There are 10 hidden switches. A switch that is on adds its own fixed numbers to the row, and there is some noise. The rows also spread widely along 11 directions, which tell nothing about the answers.
(in the rows, 128 means zero)
Known rows, each followed by its switches (1 for on, 0 for off):
[104 134 145 129 156 158 105 133 112 110 110 133 124  96 151  89 131 128
 143 132 111 114 141 146 150 130  85 128 141 125 125 161 115 142 103 115
 110 102 147 114 127] => 0 0 1 0 0 0 0 1 1 0
[108 137 134 139 119 122 181 118 141 140 151 111 130 130 102 146 118 103
 145 102 149 124 115 133  99 146 141 134 115 136 123 105 137 126 140 146
 135 148 117 121 117] => 1 1 0 0 0 0 0 0 0 1
[128 130 117 111 102 121 190 108 157 124 156 152 116 144  91 142 120 116
 136 131 134 118  92 146  85  96 130 136 144 115 120  97 132 122 134 126
 151 128 112 111 135] => 0 0 0 0 0 0 0 1 0 0
[127 121 135 148 151 151 145 122 122 151 116 114 147  96 143 134 115 115
 159 124 139 126 114 125 136 144 126 131 117 127 122 161 119 144 131 122
 118 133 139 124 106] => 0 0 1 0 1 0 0 1 0 1
[164 163 124 125  87 129 139  92 106 126 140 126 104 173 124 129 131 122
 140 134 130 156  99 177  89  89 139 139 116 122 141 110 116  95 141 162
 137  79 138 104 145] => 0 1 1 1 0 0 0 1 1 0
[120 178 154 135 132 158 138 123 100  97 151 131 118 125 142  83 130 113
 144 127 165 149 119 154 124 133  87 130 128 133 138 132 101 115 114 123
 104 117 110 125 141] => 1 0 1 0 1 1 0 0 0 1
[ 96 152 133 137 129 115 159  75  95  94 199 108  91 139 130 106 127 124
 127 129 173 128 120 150 107  73 118 159 101  96 175  89 134 105 125 154
 122 113 153 181 114] => 0 0 1 0 1 0 0 1 0 1
[122 100 145 156 127 130 161 103 108 138 199  88 128 132 108 131 104 132
 138 131 189 125 139 166 128 120 113 172  92 105 155 111 151 101 160 150
 117 114 169 164  95] => 1 1 1 1 0 0 1 1 0 0
[ 84 109 126 121 129 122 177 111 160 100 146 167 117  76 129 133 143 155
 125 129 143  89 128 136 119  96 101 108 137 119 111 110 113 104 125 106
 158 162 165 134 126] => 0 0 0 0 0 0 1 1 1 0
[116 144 154 134 121 150 125 134 124  78 179 138 122 138 123  80 121 125
 129 148 179 118 136 171 127 113  80 144 128 128 141 106 125 104 126 119
 105 111 116 143 142] => 1 0 0 0 1 0 1 1 0 0
[104 157 138 129 133 126 122 102 132  97 138 128 122 112 154 124 135 115
 132 118 158 119 117 129 123 117 112 116 123 141 125 113 104 126 117 117
 117 142 133 148 149] => 0 0 0 0 0 1 0 0 0 1
[ 95 151 127 108  91 144 173 138 127 130 138 132  91 132 115 106 144 121
 122 112 105 127 162 160  99 106 128 101 122 137 130  76 150 101 111 170
 131  95 136  96 108] => 1 1 1 0 1 0 1 0 0 1
[138 195 140 118 112 162 156 124  90 144 119 116 124 132 134 100 147  79
 169 135 155 188 112 145 103 122 135 108 103 150 129 130 113 143 133 135
 109  85  98 112 146] => 1 1 1 0 0 1 0 0 0 1
[ 49 113 168 133 162 122 117  80 121 103 119  97 143  63 148 129  97 124
 149  86 137  94 104 146 113 139  95 143 148 131 107 145 108 108 113  99
 139 136 229 127 158] => 1 1 0 0 1 1 0 1 0 1
[111 137 149 135 112 140 133 141 139 113 163 127 130 122 111 111 135 102
 139 121 169 135 134 164 131 153 103 115 123 157 108  99 146 102 136 127
 114 120 126 110 144] => 0 1 1 1 1 0 0 0 0 1
[ 90 115 134 127 137 137 153 137 110 130 151 133 118 107 109  99 132 142
 125 119 126 133 144 149 141 134  99 136 148 113 120 132 145 117 118 116
 143 119 163 120 119] => 0 0 1 0 0 0 0 0 0 0
[102 140 148 138 149 143 132 126 114 105 135 131 134 100 136  94 138 125
 148 138 158 127 124 142 132 131  93 137 128 125 129 145 106 123 124 108
 125 129 140 140 140] => 1 0 0 0 0 0 0 1 1 0
[141 141 109 139 111 141 200 108 130 153 111 139  97 123 149 153 154 165
 127 125 106 105 157 124 111  96 143 111  97 105 148 115 101  98 120 177
 148 148 136 118  62] => 1 0 1 1 0 1 0 1 1 0
[143 162 126 119 121 141 130  94 107 123 139 122 116 125 164 120 133 108
 148 148 164 152 113 126 118  77 136 119  97 132 146 116 104 138 127 131
 104 104 121 160 132] => 0 0 1 0 1 1 0 0 0 0
[ 77 135 157 105 144 132 134  91 138 108 119 114 142  76 133 113 110  73
 174 121 141 121  84 133  93 105 122 121 139 159 107 124 121 152 113 101
 121 102 162 116 169] => 1 1 1 0 1 0 0 1 0 0
[107  99 126 103 112 134 138  96 171 115 136 140 113 100 135 139 103 117
 132 134 120  80 125 144 110  83 120 121 128 131 116  84 141 133 115 131
 119 104 145 117 119] => 0 1 1 0 1 0 0 1 0 0
[139  90 146 140 127 132  88  99 153  99 134 136 153 120 140 141  82 129
 136 122 168  84  89 168 120 140  81 153 139 122  98 135 100 115 133  97
 121 127 156 119 161] => 1 0 0 0 0 0 0 1 1 1
[109 152 140 161 123 117 207 123 129 127 190 125 126 125 100 130 164 119
 144 117 186 148 133 134 118 136 147 120  91 142 144  96 132  96 162 154
 142 178 118 149  98] => 0 1 1 0 0 0 1 1 0 0
[ 90  72 138 108 114 145 130 111 148 142 139 123 139  84 115 129 105 112
 140 119 152 102 127 168 123 120  94 124 125 128  88  99 158 125 132 102
 123  86 196 120 139] => 1 1 1 0 0 1 0 1 0 1
[ 85 141 146 122 145 163 154 136 101 123 119 119 104 106 126  90 122 138
 134 129  86 118 155 160 134 127  93 147 155 109 137 155 138 113 107 134
 127  94 160  97 114] => 0 1 0 1 1 0 0 1 0 0
[140 137 129 125 123 167 139 142 112 117  96 164 133  98 154  98 121 155
 135 141 132 133 116 156 128 140  92 116 149 120 106 164  88 104 123 100
 141 128 133  96 145] => 1 0 0 0 1 0 0 0 0 1

New rows, each followed by its switches (1 for on, 0 for off):
[117 171 138 102 120 158 133 118 122 121  92 135 116 117 149 102 138  88
 156 125 110 132 113 144 102 109 115  99 134 146 114 130 109 149  98 125
 110  80 120  94 150] => 1 0 1 0 0 1 0 1 0 1
[127 123 143 110 105 148 126 121 141 122 127 138 133 118 127 128 107 126
 140 127 137 119 115 167 111 121  94 126 145 136 103 120 113 117 129 114
 124 103 143  95 154] => 1 1 0 0 0 1 1 0 1 0
[153 126 116 111  94 126 161  82 138 124 141 144 125 144 120 148  88 125
 135 132 152 123  69 153  74  92 123 145 139 107 118 113 106 123 135 117
 145 114 127 116 154] => 1 0 0 0 0 0 0 0 0 1
[101 171 149 110 146 140 103 126 134 127  69 122 147  97 156 126 139  71
 169 105 113 142  97 113 116 145 130  84 147 178  90 155 100 165 104 101
 118 118 130  97 181] => 0 0 0 0 0 1 0 0 0 1
[ 92 132 143 169 140 120 163 102 110 110 164 120 128  97 136 129 146 158
 126 110 188 123 137 145 139 145 112 138 102 115 136 124 105  72 153 125
 146 181 177 165 113] => 0 1 0 0 0 1 0 1 0 1
[ 69 133 140 150 180 135 178 115 139 124 112 117 125  65 152 141 127 133
 147 103 106  82 135  94 134 142 123 124 131 123 137 155 109 141 106 133
 132 186 144 135  83] => 0 0 0 0 1 0 0 1 0 1
[130 116 124 129 107 141 160 129 143 135 146 140 131 123 112 124 130 111
 138 132 159 117 125 152 116 127 119 119 109 131 112  98 139 123 134 129
 125 118 121 122 117] => 1 0 1 0 0 0 0 1 0 1
[100 146 142 135 113 109 163  97 135 113 131 130 127 119 120 135 142 127
 135 103 148 126 106 149  92 125 135 117 129 142 115 101 102  84 134 128
 160 150 164 117 150] => 1 1 0 0 0 1 0 1 0 0
[108 142 123 110 132 125 120  96 123 121 103 118 114 111 165 127 143 111
 140 136 117 118 126 123 115  79 139 108 114 135 130 121 113 138 114 131
 123  98 161 148 142] => 0 0 0 1 0 0 0 1 0 0
[115 129 151 110 133 132 108  89 139 121 117 117 144  98 152 143 112  92
 166 123 142 126  84 137 104  87 121 114 133 151 109 132 107 145 119 105
 117  98 175 124 164] => 0 0 1 0 1 1 1 1 1 0
[115 146 127 123 113 169 164 175 111 167 102 131 118 113 116 112 148 125
 144 121  94 151 161 152 129 147 121  99 131 139 111 141 142 117 132 145
 135 104 130  81 109] => 0 1 0 0 1 0 1 0 1 1
[108 120 144 153 125 128 123 128 152  92 120 146 133 110 141 123 132 158
 115 109 137  85 146 156 133 162 106 120 131 141 112 112 104  80 126 132
 139 167 146 112 124] => 1 1 0 0 0 0 0 1 0 0
[ 91 163 153 144 142 127 167 119 128  84 160 142 126 105 125  99 141 126
 141 115 167 131 113 132 117 140 107 122 135 143 132 117  99 102 119 121
 138 172 120 129 139] => 1 0 1 0 1 0 0 0 0 0
[160 138 134 150 138 167 147 119 119 119 129 147 139  96 165 116 125 135
 153 158 183 127 112 139 136 127 100 128  95 118 134 156  82 124 141 119
 110 140 108 139 112] => 1 0 1 0 1 0 0 1 1 1
[122 178 148 187 165 119 174  94 101 109 132 115 130 110 163 144 146 150
 145  98 151 130 107 116 122 157 142 133 107 127 159 167  64  90 132 157
 148 207 141 138  98] => 0 0 1 1 1 0 0 1 0 1
[151 114 157 161 141 128 105 103 114 128 161 102 167 127 126 141  91 111
 157 126 197 152  82 159 137 163 111 162 123 139 116 157 112 119 162 106
 117 132 150 131 159] => 0 1 1 1 0 0 0 0 0 0
[123 183 140 152 125 128 135 102 128 112 114 110  97 148 164 138 143 128
 124  96  93 104 157 124 116 118 156 116 101 145 159 100 104 105 107 195
 111 143 116 116  81] => 0 1 1 0 1 1 0 1 0 0
[106 156 146 134 118 134 164 101 123 108 152 116 103 140 123 115 112 117
 134 111 124 110 125 157  94 117 121 146 121 120 149  98 128 109 114 166
 121 116 130 110 109] => 1 1 1 0 1 0 0 1 0 1
[171 146 112 107  76 161 176 118 120 122 135 174  95 142 131 112 121 166
 121 154 123 134 123 181  95  84 103 127 135  99 132 116 100  91 134 148
 147  97 112  84 119] => 1 1 1 0 0 0 1 0 1 0
[104 153 145 137 132 122 114  95 150  90 118 127 131 112 162 134 134 106
 138 106 154  94 114 128 111 123 121 108 115 153 119 106  89 122 113 126
 114 151 134 141 146] => 1 0 0 0 0 1 0 1 0 1
[102 154 149 110 138 138 173  80 138  96 127 153 131  77 142 120 126 112
 170 131 158 126  65 132  86  92 104 118 145 133 111 137  77 127 113  93
 144 140 146 113 166] => 1 0 1 0 1 1 0 1 1 0
[113 140 125 131 131 130 181 118 158 110 138 156 111 109 128 134 133 142
 122 116 114  96 132 115 121 127 121 114 140 126 127 114 110 123 109 142
 139 175 101 109  96] => 0 0 1 0 0 0 0 0 0 0
[107 169 153 135 130 132 102 111 118  90 149 101 115 137 145 108 127  95
 142 121 156 119 131 153 118 130 102 137 109 147 140 108 118 123 119 149
  94 105 125 135 149] => 1 1 0 1 0 0 0 0 1 1
[ 94  73 126 124 104 101 159  75 133 124 207 121 112 130  89 141 105 150
 110 114 168 104 120 170 109  81 105 164 128  89 129  69 163  85 137 123
 153 113 209 158 121] => 0 0 1 0 0 1 0 1 0 0
[106 125 121 103 102 115 165  80 152 110 151 142 117 114 120 132 123 102
 141 128 160 110  88 146  77  74 127 116 121 128 112  76 125 126 123 120
 140 108 148 132 153] => 1 0 1 0 0 0 0 1 0 1
[123 120 141 125 137 126 110 115 162 117 128 134 152 103 132 144 116  91
 158 118 149 112  92 124 122 137 117 112 137 161  94 126 115 155 124 106
 117 136 124 112 154] => 0 0 1 0 0 0 0 0 1 0
[ 99 101 133 142 134 121 124 111 129 120 151 121 131  96 139 130 124 144
 123 119 157 110 144 139 147 131 117 130 110 128 123 112 131 109 138 126
 130 141 168 149 114] => 0 1 1 0 0 0 0 0 0 0
[ 57 178 156 115 161 143 151 104 124  84  97 134 113  56 167  85 154 107
 160 125 118 114 126 117 112 107 117  95 133 154 129 131  93 136  92 121
 125 131 146 121 140] => 1 1 1 0 1 0 0 1 0 0
[122 163 118 113  97 147 207 123 114 157 116 139 110 131 114 122 151 116
 147 126 123 155 117 140  82  99 145 107 120 121 125 111 122 109 129 142
 153 111 130 107 122] => 1 0 0 0 1 1 0 1 0 1
[147  80 123 144 109 126 139 123 164 124 162 146 147 120 126 155 106 158
 118 132 183  95 128 148 132 131 111 131 116 122 111 104 119 100 153 116
 134 163 134 145 116] => 1 0 0 0 0 0 1 0 0 0
[128 142 147 151 122 152 124 168  97 129 110 143 137 134 113  83 158 143
 136 116 125 159 143 176 139 176 100 118 139 141 110 147 119  83 129 127
 148 115 148  84 137] => 1 0 1 0 0 0 0 1 1 0
[138 129 129 126 119 158 117 122 123 120 145 124 118 131 146 107 102 117
 134 142 151 115 135 150 128 112 102 137 111 119 137 113 132 137 117 137
  91  91 111 135 113] => 1 0 1 0 1 0 0 0 0 1
[110 113 151 137 108 126 153 129 151 102 164 159 139 121  95 113 132 137
 127 113 173 117 115 173 119 151  88 126 148 137  98  99 124  78 133 103
 150 148 149 104 148] => 1 0 1 0 0 1 0 1 0 0
[108 154 157 149 135  94 155  80 158  82 152 132 141 127 125 153 105 115
 144  84 153 103  65 121  80 140 132 134 151 153 123 108  86 105 115 130
 151 195 127 109 152] => 1 0 1 0 1 0 0 0 0 0
[135 140 131 117 115 125 155  84 112 135 156 103 121 157 113 131 103  93
 153 141 157 143  86 147  81  80 132 159 119 114 145 113 133 135 138 133
 123  80 138 144 150] => 1 0 0 1 0 0 0 1 0 0
[ 57 132 163 115 166 162 151 128 125 113 130 111 119  85 125  91 108 108
 151 116 105  96 143 132 128 127  77 149 162 122 131 144 139 151  89 112
 108 108 148 116 119] => 1 0 0 0 1 1 0 1 0 0
[ 76  98 151 123 139 130 157 113 156 115 173 113 132 100 100 123 109  95
 148 122 159  93 126 139 118 121  99 141 132 138 119  93 160 132 116 120
 115 120 151 134 123] => 1 0 1 1 1 0 0 1 0 0
[121 155 149 135 109 134 148 102 111 105 164 121 111 146 123 114 127 129
 136 124 159 133 126 172 101 103 107 147 117 120 145 107 112  92 137 146
 127 110 145 133 135] => 1 1 0 0 0 1 1 1 1 0
[144 130 127 136 118 133 167 104 122 143 142 126 122 146 108 147 107 124
 144 113 123 129  91 154  98 124 125 152 134 106 129 137 124 121 133 142
 144 118 138  98 116] => 0 0 1 0 0 0 0 1 1 1
[116 148 137 145 138 151 164 142 115 116 111 148 125 106 136 106 155 149
 139 131 132 125 140 145 131 145 101 120 134 123 126 156  95  99 125 124
 147 147 136 111 123] => 1 0 0 1 0 0 0 1 1 0
[ 97 193 181 137 152 137 104 112 133  74  97 121 126 125 153 110 128  96
 155  87  95 109 103 143 103 153  96 118 165 168 125 148  79 116  78 140
 114 131 134  70 162] => 1 0 1 1 1 1 0 1 1 0
